The rows come from 4 hidden closed curves, with some noise, and rows from the same curve form a group. Each curve winds through 8 dimensions. The rows are also pushed far along 6 directions, which tell nothing about the answers.
Known rows, each followed by its group:
[ 27   0   2  -2 -20   0   7 -13  15 -38 -16  15  21 -33  18 -44  16   2
  -4  10  -9 -18  15   6  -8] | Z_853
[ 25 -19   3 -12   0  27 -37  22 -27 -20 -11   4  -4   7  -2 -14  17  10
   3 -17   2  23 -11  -5  13] | Z_91
[ 12  -5   8  20 -12   2  -2  -2   9 -28 -10  23   9  -9  13 -21  -1  10
  -9  11 -14   0  10  -2 -23] | Z_853
[ 19  -6  13 -13  15  12 -17  13   4 -14 -13   7  14 -11   5 -13  25 -13
   0 -10  17  -3  -1  13  20] | Z_853
[  3   1  12  -6   5  -5  12 -15  25 -12 -15  -4   9  -7   4  -4  13 -15
  -2  10   3 -12   1  13   4] | Z_91
[  3  -1   8  20   3   1   0  -7   5 -23   3   3   2 -13  -3   7 -11  -7
 -11   1  -5  -6   7  16  -2] | Z_853
[  7  -3  -2  -2   2   1 -30  19 -13  -1  13   3   1  -3  -3  -8 -10  14
   1  -9   7   4   0  -4   9] | Z_853
[ -8 -17   2  15  13   9  15  -4 -10  10   0   9 -14  25   1   2   1  -7
  -4 -16 -12   6 -11 -12   7] | Z_387
[  4  -1  -4   5   2 -10 -18   4   8  -1   8  -9  -6 -10  -5   9 -15  -1
  -9   9  10  -5  -1  10   5] | Z_91
[  8   0   8  -7  -2   1  12 -10   7 -19 -11   0  14 -14  15  -3  12 -11
  -1   9  12  -6  10   2  -3] | Z_853
[ -3  -5   8  -4  -1  -1  15 -17  12   2 -13 -13 -10  17  -6  -5   1  -6
  -3   7 -15   2  -8  -6   1] | Z_91
[ -2   9  12 -22  23   7   4  10  -3   6  -6   5  13   9   9  -5  19   0
  21 -10  12   7  -7   3  11] | Z_387
[ -5  -4 -16  -9 -16  -8 -18  10 -18   7   0  -3   1  -5   4   0   2   7
  -3  -4   4  -4   3 -20   9] | Z_91
[-13 -13  16   3  19   7   6   9  -3  15 -12   4  -2  33   0  12  14 -12
  -9 -24  -1  14  -6  -5  17] | Z_387
[  6  -2  10  -6   3  11  10  -3   5  -2  -1   2  13   7   1 -13  15  -2
   6 -10  -2   0   3  -4   3] | Z_863
[ -6 -13   6  16  -6   0   0   1   1  -4  -9   6  -2  11  -1   1   2  -7
 -15  -7 -13  -1   4 -12   1] | Z_91
[  7 -12   4  -8   9  16  -4  10 -17  -3  -1  -3   2   4   7   6  13 -13
  10 -10  14  13  -5  -9  14] | Z_853
[-14   1  -4  15  12 -12 -12   5   1  17  14   0  -1  -4  -2  21 -12  -4
  -9  -2   9 -10  -1   0  13] | Z_387
[ -7   8   9  11  14  -7  16  -8  14  10   0   0  -2   2   4   9  -7 -11
   4  13  -3   0  -6   7  -3] | Z_853
[  3   4   5  -6  18   4  12  -6  13 -10  -8  -6 -11   2  -3  -6  -4   2
   7   9 -11   4 -13  16  -1] | Z_863
[-15   7   6   6   5   2  15 -11  11   9   6  -9  -1   9 -16  20  -1 -14
   9   3  -5  -5  -3   7  -5] | Z_863
[-10   9  -1  -1  -8 -13   9 -15   4  19   3 -12  -4   4 -11   6  -7  -2
 -11   0  -6  -3   3   4   2] | Z_91
[ -5  14 -14 -15  -3 -12  12 -10   5  11   5  -2   2 -17   5 -11  -3   8
   8  11   5 -15   2   5  -4] | Z_91
[ 10 -16   7  36   7  10  -2   2   8 -39 -10  23   0 -15  13  -6  -4  -4
 -14   6 -18   1   0  16  -9] | Z_863
[ -1  -1  -4 -17  -4  -2  -3   7  -9  21  -4  -2 -11  23  -5 -20   0  14
   6  -7  -8   8  -9 -21   4] | Z_387
[  4   6   3   4   6  -4   8 -11  17 -10 -10   8  -2 -17   5  -2   1 -11
   2  18   2 -10  -5  27  -8] | Z_387
[  8 -19  13   3  10  10  -4  -5   7 -15 -15  -2 -10  10   1  -5   4 -10
  -5   4  -4   8 -13   4   7] | Z_91
[  1 -10   8  17  14   1   4  -5   8  -7 -14  10  -1  -5  11   4   6 -13
 -16   2  -3   1  -5  15   6] | Z_91
[  6   5  -1 -20  10   5  -5   8  -5  -8  11   1  14 -11   9 -11   3  15
  13  -8  18   1   5   4   4] | Z_863
[-17  16   3 -17  16 -10   1   7  -1  31   3  -7  -3  16  -6   9  -1  -1
  15  -4   6   3 -11   2  12] | Z_387
[ -3   1 -10   1  -4  -6  -4   1 -11   4   4   5  -6  -5   0  -3  -8   4
  -2  -3  -1  -8   0  -4   4] | Z_91
[ -9   7  -2  -4  -8 -11   9  -8   8   1  -6  -7  -7  -2  -8   4  -9  -1
  -8  10  -4 -10   6  -1  -9] | Z_863
[  6   2   2 -22   5   2 -13  11  -6  12  -3 -10   9  -4  -3  -1  17  -8
   1 -13  18   1   1   1  23] | Z_853
[ -3  10   5   4   4  -6  25 -22  26 -18   0  -1  17 -23   5   4   8 -19
   5   9   4 -23   8  27   0] | Z_863
[  5  -6 -12  -3 -10  -6 -23  11 -15  -3   9  -3  -9  -5  -2  -2 -14  10
  -4  -2   8  -4   2 -12   6] | Z_91
[ 14 -11   2  -2  -4  16 -33  20 -18 -15   2   3  -4   1  -5  -7  -3  13
   4  -3   3  16  -4  -7  -3] | Z_387
[ 14 -17   4  16 -14   7 -10   4  -2 -29 -16  23  -4  -7   7 -23  -1   6
 -15   8 -13  -3   6 -10 -18] | Z_863
[  6  -8   8  11   9  12 -11   7   5 -21 -10  25  10 -14   3 -10  16 -11
   4  -4  -1 -11  -3  19   2] | Z_91
[ -9  -8  -6 -12  -8   1 -14  16 -16  10   2  -3  -6   9  -8   7  -1   3
   2  -5  10   1   2 -23   0] | Z_863
[ -5  17   8   8  -5 -13  17 -12  20  -1  -4   6  15  -9   7   3   0  -1
  -4  12  -2  -7  14  12 -17] | Z_853
[  3  11  -9 -27  -2  -2  -4   5 -14  12   3 -10  -1   4  -4  -8   4  12
   9  -9   6   1  -2 -10  11] | Z_91
[  2   0   0  -7   3   1  -9   6   0   7 -16   1  -1  -3  -1   9  15 -10
  -9   1   7  -1  -2   4   6] | Z_91
[ 17   3  -3 -24  -7   0   5 -11   6  -7  -7 -15 -16   5  -8 -36  -8  17
   8  10 -16   2 -10  -6  -2] | Z_863
[ 3  6  2  4 19  7  0  3  1 -2  4  0  8 -9  4 18  8 -6  0 -6 10  4 -1 22
  9] | Z_853
[ -1   1   7 -24   2   3  -1  -3  -9  18  -8 -16 -15  21 -11 -15  -2   0
  17   2  -8  14 -19 -10   9] | Z_853
[  0  -2   9  16   8   8   4  -5   3  -5  -4  -3 -11   7 -10  13  -6  -7
  -7   2 -14  11  -7  12  -4] | Z_863
[  0   5   6 -15  20   0  -9  -2   4  14  -7 -12 -17   3 -11   6  -2 -12
  14  14   7   2 -23  16  12] | Z_853
[  3   2  -7  -3  -7   1   5 -10  -7  -3  -2   4   4  -3  12 -12   8   8
  10   9  -8  -5  -4 -18  -4] | Z_387
[ -6   7   4  -3   2  -8   8  -2   4   2  -4   8  -1   8   5 -18  -5   9
   9   2 -12  -2  -4  -5  -3] | Z_387
[-11  -4  -2  35  13  -7 -27  14   7  12   9  11  -3 -11  -9  26 -11 -14
 -12   2   0  -8  -7  19   9] | Z_863
[ -9  17   5 -13   1  -3  26 -14   6  26  -7 -15   0  12 -13   9  12 -17
   4  -4  -5   0   0   4   6] | Z_853
[ -4  19  -2 -15   6 -11   4  -3   4  13  13  -7   7  -6  -3  -1  -7   8
   9   0  11  -6   4   8   3] | Z_853
[  3   4  -3  16  -3   2  -6  -2  -2  -4  17  -5  -4  -7  -8   9 -18   5
   2   6  -6   5   0   7  -8] | Z_863
[ -5  -5   9 -12   0  12  25 -10   1 -13  -9   5  11   9   6 -12  18  -2
   8  -9  -3  -4   5 -10  -5] | Z_863
[ -8   5  -3  -9   2 -13  16 -11   7   7  -1  -4  11   0  15  -7   6   6
  -1  -2   1  -6   3  -5   9] | Z_387
[ 24 -17  -1  -7  -6  11 -37  15 -10 -22   0   7  -4  -9   2 -29  -3  19
   0   6   5   0  -4 -17  -2] | Z_387
[ 4  7  0 -9 -1  3 -1  1 -2 -2 -6  7  9 -9  1 -2 14 -2  3 -4  8 -4  4 11
  0] | Z_853
[ -5  -2  -9   8 -16  -5   7 -11   0  -9  10  -6   2  -8  -2  -2 -10   2
   1   1 -10  -9   5  -4  -3] | Z_863
[ -7  -9   3  17  -2  -3  -3  -8   3  -3  -4   0 -16   8  -9   9 -12  -6
  -8  11 -12  -4  -8  -3  -5] | Z_387
[  9   8 -32 -19  -9 -10 -37  10 -12  29  26 -22 -19 -12 -14   0 -20  19
  14  11  14  -1 -17   2  12] | Z_387
[ 13 -15  13   2   9  12 -26  16   7 -23 -17  13  10  -9   3  -2  22 -16
  -5  -4  13  -6  -1  11  12] | Z_91
[-14  -8  -5  13  -8  -4  15  -1 -16  14   3  16  -1  14   9 -15  -7  14
 -12 -16 -19   1   8 -29  -5] | Z_863
[ -4   3   9   2  11   8 -14  16  -8   0   2   4   2   9  -5  13   2  -2
  10  -9   4  12  -5   8   5] | Z_387
[  3  13   6  15  14  -1 -11  -1  15  -6  -1   4 -11  -3 -10  -1 -14   2
  15  22 -18   1 -19  22  -7] | Z_387

New rows, each followed by its group:
[ 19 -12  10 -20   2  16 -18   2  -8 -14 -20  -5 -10   6   0 -27   9   5
  14   9  -8  18 -21  -3   6] | Z_853
[  5 -10  -1   8   2   7 -28  16   1 -18  -2   7   6 -11   3   0   2  10
  -2   4  -1   3  -3   3  -1] | Z_863
[ 11  -2   3   4  -8   6 -12   6  -2  -4   5  -5  -1  -1 -12  -3  -2  -7
   3  -3  -3   1   1  -2   4] | Z_853
[  0   1  -3  -1  -5  -4  -1   9  -8   1  -4  19  17  -3  20 -18  13   9
   2 -10  -1  -2   7 -13   3] | Z_387
[ 11  -1   2 -12  10  15  -4   4  -8  -2  -2  -3  -7  13  -3 -12   5  15
   7  -7  -6  16 -10  -3   2] | Z_853
[ 8  1 -3 -9  6  3 -9 11  0 -5  2 -2 -2 -5  3 -9 -6 11  9  8  4  6 -4 -2
 -3] | Z_863
[ 16  -9  -7  10 -10   0 -17  11  -2 -13  -2  24   4 -13  13 -32   0  14
  -5  -1  -6  -7   3  -8  -4] | Z_387
[  3   4  13 -15   6  10  19  -1   5   5  -8  -6  -8  24 -10 -11   2   5
   6  -2  -9  12  -1 -14 -12] | Z_863
[-9 -4  8 13 -1  2  6  3 -7 -8 -8 22  4  9  5  1  5 -9  3 -7 -5 -5  4 -6
 -6] | Z_387
[ -4   6  -2  31   2  -1 -10  -6   3  -7   5   2 -20   1 -23  12 -21  -6
   2   9 -30  -6 -16  18  -1] | Z_91
[  0   5   1 -17   8   5 -12  -6  -3   3   1 -16 -13   6 -19   6   0  -7
  21   5   2  -1 -22  15  13] | Z_91
[  1   9  -2   9   4  -6 -17   5   2   1  14   0  -6  -6 -11   1 -20   9
   4   5  -2  -3  -4  12  -2] | Z_853
[ -5   9   4 -37  19   4   2   2  12  22  -9 -22   2   7  -7  11  24 -14
  24   7  19   0 -16   7  15] | Z_863
[-16   0  -9  14 -10 -16  -9   4 -11  10  12   2 -15  12  -6  -3 -31  17
  -2   0 -19   3  -4 -13  -5] | Z_387
[  1  17 -12 -24 -10 -13   9 -15   6  13  -5 -13  -5 -10   2  -6   1   5
  12  19   3  -4  -6   9  -5] | Z_387
[  5 -12  12 -15  13   7  13  -9   6  -7 -18  -3   3   8  13  -9  18  -8
  -3  -2   6   6  -5   2  10] | Z_91
[-15   0 -13  13 -12 -20  10 -12  -1   2  13   1   1  -9   6  11 -14  -2
  -9  -1   3 -19   9  -1   1] | Z_387
[ -4  -6   4   9  10  14  -6  19  -5  -1  -5  16  10  -3  -1  14  18 -11
  -5 -15   8   0   7   5   1] | Z_91
[ -8  23 -18  -9 -15 -19   6 -15  -2   4  16 -16   2 -14  -5  -1 -16  12
  10   8  -6 -14   4   1   1] | Z_91
[ -6  -3   6   7  -6   2  11  -6   3 -17  -6  20  14  -6   9 -10   6   6
  -7  -3  -4 -12  15  -5 -15] | Z_863
[-17  -6  -7  26   2  -5  12   2   0   1  13  11   0  -7   5  15 -16  -4
  -9  -2  -2  -8   9  -2  -8] | Z_91
[  7  -5  15 -17  -5  12   9  -7  -4 -12 -20  -2   4  12   5 -11  16   0
   2   0  -1  13   2 -10  -7] | Z_853
[ -8  -2   8  21  11  -4  31 -20  18  -9 -11  11  -1   5  11  -1   2 -11
  -7   2 -20  -3  -6  16  -1] | Z_387
[ -2  -4   2  -2  -3  -1 -10   6   1   5  -9  -3  -1   6  -7   5   8  -7
  -7  -3  -1  -1  -1  -6   7] | Z_91
[-10  -1  -3  22  -5  -4  12  -5  -8  -1  -1  22   4  -4  13  -2  -2  -1
  -4   3 -12 -11   6 -18 -11] | Z_387
[-15   9  -2   4   6  -4 -18   7  -9  25   4  -6 -21  15 -23  30 -11 -11
  14   8   1   1 -20   4   3] | Z_387
[ 14 -10   6  28 -12   4  -9   5   1 -25   6   9   6  -7   1  -7 -10  -1
 -12  -2 -10   0  13  -7  -7] | Z_853
[  1   1  -2   9 -10   2   0  -1  -8  -9   3  14   1  -2   0 -10  -5  10
  -1  -5 -10  -1   6  -1 -11] | Z_853
[ 12   8  -3 -12  -5  -9  -9 -14  17 -13  -3  -8  -4 -21  -1 -16  -9   8
   4  29   3 -16  -4   7  -8] | Z_387
[  9  -6  10   4   5   8   1  -6  15  -9 -23   3 -13   1  -9   3   9 -17
  -8  16  -4  -2  -8  13  -8] | Z_91
[-20 -13  14  25   6  -1  27 -17   7  11  -9  -4 -16  32  -8  16  -8 -17
 -18  -6 -26   8  -6  -9   1] | Z_91
[ -6  11   7  10   9   0  18 -10   9   0  -1  12   2   2   0   4   2 -10
  10   6  -6 -12  -2   5  -7] | Z_387
[  9  -8  13   5  20  11 -12  14  -1 -10   1   6   9  -5  12   2   7  -8
  11  -2  12  12  -7  10  10] | Z_853
[-10  -8   1   2  16   7   6   6  -2   8   2   4  -6   5  -1  13   1  -9
   4  -4   9   1  -6   2   1] | Z_91
[-14  22  -6  -6   4 -11   9  -8   1  27  10 -17   1  -4  -6  22  -8   2
   3  10   3   2   0   2  -2] | Z_387
[  0   9  -1  -9  12  -5 -14  14   2  15  11 -12  -9  -1 -15  12 -13  -5
   4   1  16  -1  -3   9   9] | Z_863
[ 3 -2 -6 -8  7  2 -9 14 -6 -4  4 -1  3 -9 11 -4 -2 10  5  0  9  6  0 -3
  3] | Z_863
[ -9   6 -13  11 -11 -14  -6   2  -8   7   8  10   0 -18   7   5 -13   3
  -4   9   4 -11   7  -4  -8] | Z_387
[  0   5  -3  11  -2  -7  -8  -3   7   3  11 -10  -9  -3 -17   4 -18  -1
  -4   3  -9  -5  -4  11   5] | Z_863
[-20 -11   7  15  -2   7  41  -4 -24  11  -5  21  -3  40  15 -22  -4  16
  -6 -26 -37  20   6 -46 -12] | Z_387
[  1   2 -10   4 -16  -9   6  -7   3  12   8  -7  -8   7  -8  -5 -10   7
  -9  -3 -10   0   4  -4  -4] | Z_387
[  1   5  -7 -25  -9  -2 -11   8 -13  18  -1  -8  -1   2  -1  -3   4  12
   2   1  15   6   3 -17  -1] | Z_863
[ -1   6  -7  -8   0   4 -15  10   1   6   1  -3   2 -11 -11   9   7  -2
   8   6   8  -4  -3  10  -1] | Z_91
[-17  24  -6 -16  -1 -19  31 -26   4  14  11 -23   3  -4  -3  15  -8  -4
   7   3   7 -12   6  10   4] | Z_91
[ -3  -5   2  -1   2   8   2   7  -3  -8  -9   7  13  -8   6  11  19 -12
  -2  -5  10  -3   8   2   1] | Z_91
[-18  13 -10   7  -7 -18   9   0  -5  26   7   5   3   8   4   0  -7  10
   0  -4 -13  -1   3 -15   0] | Z_387
[-11  -5   4   5  -3   8   9  -3  -3   0   5   0   3  12  -7   7   2  -4
   5  -8  -6   0   2 -10  -4] | Z_863
[-13  -3   5  12   5 -12  -7   4   5   2  -2   4  -7  10  -5   8 -11  -4
  -6  -3  -5  -1  -4  10   5] | Z_387
[ 14  21 -11 -40 -12 -12 -14  -4   4   6  11 -36  10 -18   1  -1  -1  17
  12  17  25   1   5  -3   5] | Z_853
[  3   2   2 -12   3  -2  -3  -5   5   4  -1  -7  -6   0  -5  -6  -4   4
   1  11   4  -5  -4  -6  -1] | Z_387
[ -8   1  -1   6  11   1  -1  15 -11  27  18   2  11   6  -1  16   1  -1
 -10 -25  13   2  12 -11  12] | Z_387
[ -2  -7 -13   8 -19  -7 -19   5 -22   5  14 -10 -11   1 -11  -1 -23  13
 -15 -10 -11   3   5 -20   6] | Z_853
[ -1  -3 -16  -9  -8   1 -12  16 -19   5  17  -2   2  -8   3   3  -7  15
   1  -8  17   2  10 -15  -2] | Z_91
[ 11   8   1   1  -8   5   1  -1   4 -10   0   5   7  -9  -2 -11   6   1
   7   1  -4  -2   4   9  -7] | Z_853
[  4  -9  -5 -10 -10   1 -23   6  -5  -2   1  -5  -5  -8  -8   2  -1  -1
   0   6  15  -5  -1  -1   0] | Z_91
[-28  11 -18 -16 -20 -23  22 -19 -13  33  12 -24  -3  14   0  15 -10   8
   0  -2   0  -4   6 -28   3] | Z_387
[ -4  12 -12 -31   1  -4   4  -4  -7  19   4 -28  -7   3  -2   4  -3  14
  12   5   4  13  -9  -4   6] | Z_863
[  7 -10 -13  -1 -14  -3 -35   5 -10 -13   6  -4  -6 -12  -1   3  -7   7
   4  11   9  -6  -7  -3   5] | Z_387
[  1  -2  -8  48  -4 -11   8 -11  15 -16   3  25   3 -27  14   0 -11  -6
 -19  11 -18 -15   6  23 -12] | Z_387
